The rows of a group lie close to one hidden flat surface of 10 dimensions, which may be shifted away from zero. Surfaces can cross.
In the rows, 128 means zero.
Known rows, each followed by its group:
[162 136 103 112  91 153 130 164 129  65 108 106 133  99 186  86  86 123
 107 118  52]
Lib
[142 144 111 117 100 104 166 106 163 103  93 119 121 145 172 134 106  66
  67 157  98]
Lib
[103 127 142 160 163 133 103 116 102 178 106 125 124 136 120 125 137 107
 199 132 117]
Lib
[120 144 102 165 114 136 162 116  77 113 139  99 118 108 157 124  94 148
 107 112  84]
Lib
[114 149 120 104 131 192  64 179 115  91 150 117  95  77 119 119 121 176
 179 105  75]
Lib
[158 125 111 137 131 124  92 116 108 171 141 123 145 143 132 106 123  90
 113 112 144]
gog
[117 136 185 183 123 162 131 135 103 151 167  99 167 110 135 115 171 168
 144 128 152]
baf
[103 136 139 147 149 131 152 105 139  99 111 115 145 109 123 120 146 156
 126 146 145]
Lib
[126 119 216 120  97 121 180 127 128  93 110 133 174 116 152 127 117 169
 178 127 131]
gog
[ 94 136 232 134 132 141 169 113 139 115  92 119 174 125 166 140 130 153
 197 160  80]
nev
[128 126 134 139 134 125 131 128 140 149 120 125 129 135 131 130 153 102
 126 152 136]
nev
[154  76 143 137 128 107 148 171 161 163 113 146 159 160 126 105 179 115
 123 152 169]
nev
[124  97 117 127 118 103 113 143 128 136  98 144 149 158 101 117 111 126
 175  67 171]
nev
[127 149  87 143 147 141 122 101 117 135 164 108 125 128 126 126 127 135
  58 130 121]
gog
[113 127 157 115  95 136 163 183 157 111 151 128 105 108 131 170 169 157
 120 153 125]
peduv
[126 138 117 147 150 127 165 115 172 111 102 123 109 137 138 118 160 109
  74 202 119]
Lib
[160 164 139 137  91 128 137  93  75 106 139 142  47 109 139 125  74  96
 154 149 112]
peduv
[171 108 153 106  91 106 100 109  67 127 125 144 166 115 130 103  70 116
 191  57 166]
gog
[ 81 168 126 172 102 168 115 137 143 117 165  72 156 121 135 146 152 157
  79  86 140]
baf
[118 162  92 146 141 136  71  77 111 142 149 105 134 130 109 124 115 103
  99  91 168]
nev
[121 101 115 173 124 125 158 164  94 175 171 117 145 137 120 136 156 171
 108 105 144]
baf
[123 152 131 132 124 148 123 108 132  90 119  95 158  97 156 110 123 129
 108 127 114]
baf
[112 139 112 122 113 119 112 109 138 115 105 113 160 142 134 132  94 114
 125  73 136]
nev
[112 111 133 134 145 132 102 116 111 130 135 104 219 104 120 105 136 170
 138  70 173]
baf
[119 179 153 135 120 141  87  85 110 164 141 112  85 105 140 167 138  51
 152 161 122]
baf
[140 150 140 137 142 131 110  87 123 156 139 134 121 162 129 123 118  95
 113 145 127]
Lib
[109 169 130 114 125 154 106 109 144 108 154  97 140 100 143 148 135 127
  87 130 111]
gog
[115 118 131 157 140 107 164  84  77 147 123 110 175 115 149 127 108 140
 132 111 123]
gog
[119 169 137 116 130 131  97  78 197 104  92 112 153 161 142 125 124  66
  78 137 145]
nev
[128  92  96  58 173 107 115 146 147 127 124 167 126 118  93 145 127 155
 136 130 119]
peduv
[105 140 114 119 132 135 109 135 168 117 125 129 118 150 104 145 136 131
 112 114 144]
peduv
[142 147 113  85 120 154  69 179 194 118 138 158  63 176  98 136 134 102
 117 135 121]
nev
[119 115 158 147 144 135 115 130 117 149 121 143 150 165 108 111 120 156
 185 100 140]
baf
[118 132 161 135 128 126 108 128 142 187 173 128 115 117 100 177 209  98
 124 163 204]
baf
[101 171 112 108 136 162  77 156 157 159 147 129  38 142 118 183 145  86
 137 161  63]
nev
[149 158 130 175 108 143 128 114 128 136 134 110  94 139 143 108 146  80
  92 165 139]
nev
[157  90 161 103 130 117 141 149 110 112 131 173 126 127 100 105 114 180
 182 124 153]
baf
[135 123 136 138  78 111 151 168 158 181 166 148 122 240 130 162 114 116
  77  84 130]
peduv
[118 137 133  95 184 131  78  51 121 107 153 126 211 103  89 106 117 182
 110  85 197]
nev
[147  95 139  85 134 122 161 161 128 109 135 151 153 122 141 120 112 185
 126 132  86]
peduv
[ 83  97  64 169 149 114 143 149 116 178 130  86 177 106 129 150 180 134
  94 102 143]
gog
[112 159 136 127 105 161 110 136 128  76 115 114 114 123 137 118  85 149
 158  93  87]
baf
[ 91 116  77  90 141 102 132 125 113 119 103 113 145  69 139 171 115 125
 137 105  93]
gog
[179 158 136 149 166 169 102  84 110 125 167 128 125 145 137  59 113 136
  71 171 111]
Lib
[109 151  95 140  87 160  73 181 110 122 158 126  57 137  91 147 107 141
 174  58 130]
peduv
[ 88 138  89 102 102  98 173 126 149 100 125 119 100 102 131 199 125 124
  84 125 120]
Lib
[126 189 192 168  77 167 102 108 151 104  97  95 123 157 172 107 108  68
 154 131 107]
gog
[141 141 187 118 131 165  88 158 147 161 186 146 113 152 106 136 166 148
 139 146 143]
gog
[164 145 155 101 138 159 133 142 137 134 155 134 112 139 173 117 119 127
  96 186  32]
gog
[175 138 121 165  70 140 127 144  77 103 114 113  60  76 157  94 115  71
 167 150 121]
peduv
[147 122 108 133 110  97 153 108 126 139 119 123 133 133 146 130 126  85
  87 138 147]
peduv
[129 123 108 130 127 109 165 114 125 109 119 126 105  95 129 139 145 119
 105 166 141]
nev
[145 141  92 118 110 128 128 141 104 147 160 135  77 136 138 151  99 112
 101 124  78]
Lib
[138 147 111  97 126 134 113 105 120 108 150 119 135 102 141 133 103 130
  90 120 111]
gog
[134 105 104 155 145 106 134 128  86 200 134 132 121 146 133 135 133  96
 138 132 112]
baf
[142 114 172 209 121 118 183 115 147 150 138 127 157 180 117  90 181 140
  81 162 213]
peduv
[150 115 155 132  86 155 155 204 145  70 139 124  90  70 130 111 180 167
 141 171 141]
peduv
[138 112 145 121 123 124 165 167 164 116 102 157  82 151 126 128 144 129
 144 179 106]
Lib
[141 116 141 146 115 104 152 128 120 182 122 133 122 160 150 143 137  79
 129 151 120]
peduv
[154 165 184 129  97 173 112 141 160  95 134 112 117 127 163 102 140 105
 116 169 104]
baf

New rows, each followed by its group:
[117 103 124 155 147 117 148 116 107 142  97  98 172  79 150 114 165 114
 143 153 133]
peduv
[ 98 129 136 119 148  81 176  55 129  93  78 149 123 124 106 150  94 131
 153 137 161]
gog
[ 99 113  54  92 129  97 105 153 158 157  99 129 115 144 121 179 127  77
 115  91 114]
nev
[124 114  97 144 130 102 101 104 114 129 105 136 136 140  87 114 113 118
 153  74 204]
nev
[161 139 137 107 158 116 100  72 148 145 144 156 119 158 102 119 129  95
  90 161 179]
gog
[ 85 165 113 157 163 124 133  32  84 110  90  99 155 117 143 121  61 131
 150  99  90]
baf
[127 115 102 138 104  95 143  98  77 100 113 137 125 121 106 120  68 150
 164  59 170]
gog
[ 78 132 159 120 173 146 105 119 160 148 152 116 174 120 101 157 184 170
 125 134 158]
nev
[152 134 115 105 138 106 133  71 119 124 140 116 164  90 148 125 126 100
  65 149 151]
baf
[127 138 156 161 162 137  77  86 124 205 110 115 175 190 141 102 126  65
 149 117 125]
baf
[169 135  92 113 156 111 111  78  78 172 160 154  94 147 128 124  82  93
  96 141 103]
Lib
[120 135 166 128 126 139 161 127 127 105 123 121 130 105 151 133 131 152
 145 160  92]
peduv
[ 82 177 142 147 124 179  92 133 167 103 154  91 126 118 116 147 165 148
 107 123 141]
Lib
[160 120  98 131 131 133 113 123  96  84 114 131 105  81 114  79 114 133
 147 132 152]
peduv
[190 176 156  67 105 121 102  31  93  89 163 130 137  72 162 125  69  85
  79 145 139]
baf
[111 146 115 117 112 156 105 162 149 118 191 117 119 119 104 157 154 175
  83 101 151]
Lib
[168 121 130 110 109 145 111 153 127 120 186 132 149 123 121 106 134 167
  81 108 157]
gog
[142 144 180  86  83 163  84 173 114 122 134 115 142  97 178 132 102 114
 194 106  53]
gog
[ 67 168 120 139 153 134 136  74 164  99 148  96 148  99 101 168 167 156
  64 137 183]
Lib
[101 149 107 107 128 138  61 130 132 145 130 118 106 110 108 165 132  90
 161  98 136]
gog
[154 145 130  94 161 146  50 102 125 152 136 148 127 154 117 106 100  95
 148 123 117]
nev
[142 114 156 131 135 121 140 116 101 133 145 148 145 134 114 114 116 165
 150 118 152]
baf
[122 133 105 126 112 118 158 119  89 105 157 119 103  69 129 154 122 150
 110 130 128]
baf
[180 104 117 108 142 132 146 157 125 141 167 157 115 151 130 102 125 159
  79 158  98]
gog
[144 127 112 107 185 127  95  98  94 165 146 151  89  99 105 131 137 109
 150 175 118]
nev
[ 97 155 186 118 134  96 148  63 178 132  89 153 115 175 109 174 130  83
 147 165 171]
Lib
[143 102 100 141 144 100 176 124 144 140 119 140 148 180 134 107 123 136
  62 140 125]
baf
[149  94 105  78 137 114 120 166 192  92  79 137 141  96 130 111 171 100
 112 168 146]
baf
[138 132  73 120 123 123 117 128 100 154 198 119 128 121 123 149 122 142
  52  94 134]
Lib
[106 179 204 155 105 167 106 101 133 115 154 112 129 138 126 136 129 137
 154 121 148]
gog
[106 138 101 120 155 110 117  80  95 143 112 121 120  98 132 155 106  96
 147 130 107]
nev
[ 93 155 164 159 154 132 139  54 118 119 137 108 171 109 114 135 140 156
 120 130 177]
baf
[133 144 115 162 173 139 129 101 106 179 171 148  75 178  98 128 128 140
 102 162 113]
gog
[122 135 182 106 119 150 101 139 146 133 122 126 183 165 153 120 101 139
 163  89  88]
nev
[125 117 151 150 141 122 153 120 112 167 123 118 144 115 152 132 155 113
 139 165 111]
nev
[125 172  86 140 178 148 118  77 117 150 168 124  78 146 127 140 116 117
  55 171  75]
gog
[ 82 182 122 159 127 150 138  92 142  91  94 119  94 188 133 130  57 132
 132 102  66]
baf
[108 114  98 123 109 115 138 157 102 132 169 136  98 101  92 175 139 169
 134  91 162]
baf
[161 133 131 118 137  77 182  40 113 125  97 154 119 154 152 121  70  80
  95 168 115]
Lib
[140 125 112 129 114 110 145 115  76 151 170 142 101 118 118 155 105 138
 122 111 134]
baf
[114 142 156 114 120 136 138 147 159 130 158 158  94 183 102 164 126 159
 122 126 126]
peduv
[132 143 161 151  83 120 192 133 138 121 141 144  83 178 138 148 112 133
 104 148 118]
Lib
[ 89 195 133 190 116 179 121 106 130 120 137  79 101 142 154 136 123 114
 105 132  80]
gog
[ 99 150 156 109  98 155 133 153 157  76 146 107 143  93 136 154 143 172
 121 115 123]
gog
[ 83 163 125 152 104 144 129 119 126 123 142  86 143 121 146 158 123 135
 110  90 113]
nev
[111 162 116 153 121 154 123 130 127 119 131 123  70 148 128 135 108 122
 131 133  89]
gog
[175 132 105 123 132 153  84 145 112 174 170 111 151 130 167  99 132  94
  76 129  86]
gog
[167  92 117  98 132  93 121 119 143 134 134 152 164 134 104 110 141 121
  95 121 206]
gog
[138 161 159 156 115 155  98 105  94 163 150 101 130 125 162 120 122  86
 141 135  96]
baf
[112 160 100 124  96 160 108 157 165  76 152 100 115 110 125 137 141 145
  75 107 134]
gog
[188 142 192  75 126 162  93 139 135 130 209 159 130 137 127 110 129 162
  99 154 125]
gog
[176 140 121 133 102 115  89  88 108 137  87 127 155 177 164  75  53  48
 134  81 115]
nev
[175 104 123  57 136 107 163 137 111  90 139 183  88 123 126 123  70 172
 131 147  77]
gog
[133 127 126 110 137 118 153 108 118  99 130 143 113 112 121 132 106 152
 123 139 120]
Lib
[167 115 124  99 154 113 139 112 147 107  83 154 119 130 147  91 111  95
 126 186  96]
Lib
[143 115  35 162 150  90 110  89 117 166 104 117 134 154 115 103 125  59
  69 107 180]
gog
[ 96 141 134 113 119 127 120 131 150 119  98 129 121 142 126 159 115 115
 165 109 110]
nev
[122 128  86 117 167 132 118 117 104 134 154 129 112  94 108 135 133 153
 112 135 122]
Lib
[117 105 123 193  93 123 144 144  86 137 149 108 162 128 105 111 140 175
 140  57 207]
nev
[124  94 113 137 135 103 101 139 139 176 108 133 172 165 108 122 146 105
 145  85 180]
nev
[104 133 160 168 128 171 108 175 179 118  93  97 150 137 141  99 185 121
 155 149 123]
Lib
[129 144 112 148 164 114 121  75  99 175  97 144  83 169 133 127  90  64
 156 157  82]
gog
[171 106 107 100 124 113 105 137 121 153 137 144 150 156 139 107 100 106
 107  97 124]
baf
[105  90 135 130 166 131 128 173 135 170 168 142 126 111  77 154 208 185
 143 149 173]
nev
[100 119  94 188 148 101 226 119 129 143 123 124  87 136 128 151 167 141
  73 195 121]
Lib
[130 149 143 141 161 143 104  75  78 139 149 131 122 124 116 110  97 145
 156 124 120]
Lib
[104 129 134 107  87 129 107 178 188 117  88 132 130 188 130 149 110 106
 155  75 109]
nev
[114 153 105 161 113 130 160 104 109 122 153 116 124 169 136 134  82 156
  72  92 103]
baf
[135 109  97 131 106 102 131 147  72 173 170 150  76 116  99 169 126 125
 151 101 157]
peduv
[124 115 123 137 124 148 102 161 124 125 121 106 173 127 137  99 129 146
 145  85 118]
baf
[ 84 115 114 140 135 119 120 164 137 153 115 143  77 132  78 169 163 132
 190 121 155]
nev
[ 84 139 101 163 194 133  94  87 127 192 154 109 136 126  90 153 186 118
 104 146 170]
Lib
[107 162 130 118 177 147 115  92 129 156 164 129 103 127 123 164 140 133
  99 171  87]
gog
[106 103 149 119 127 101 157 133 149 125  86 125 164 114 139 145 146 121
 156 136 135]
gog
[153 130 162 105 128 124 154 102 141  78 130 139 147 104 128 105 126 158
 106 159 152]
baf
[106 145 121 159 101 136 109 124 138 105 131 114 137 147  99 123 125 142
 126  69 191]
nev
[ 92 142 125 144 138 125 154  93 152  97 131 119 152 144 109 137 126 170
  83 110 162]
baf
[126 140 111 104 119 123  66 137 135 172 130 132  93 130 117 166 142  56
 151 121 133]
baf
[123 145 118  97 148 130  75  82 114 124 138 121 159 102 121 130 105 120
 129  98 141]
Lib
[154 128 175  64 156 128 120  99  86 155 145 147 146 102 169 142  88 126
 162 158  40]
gog
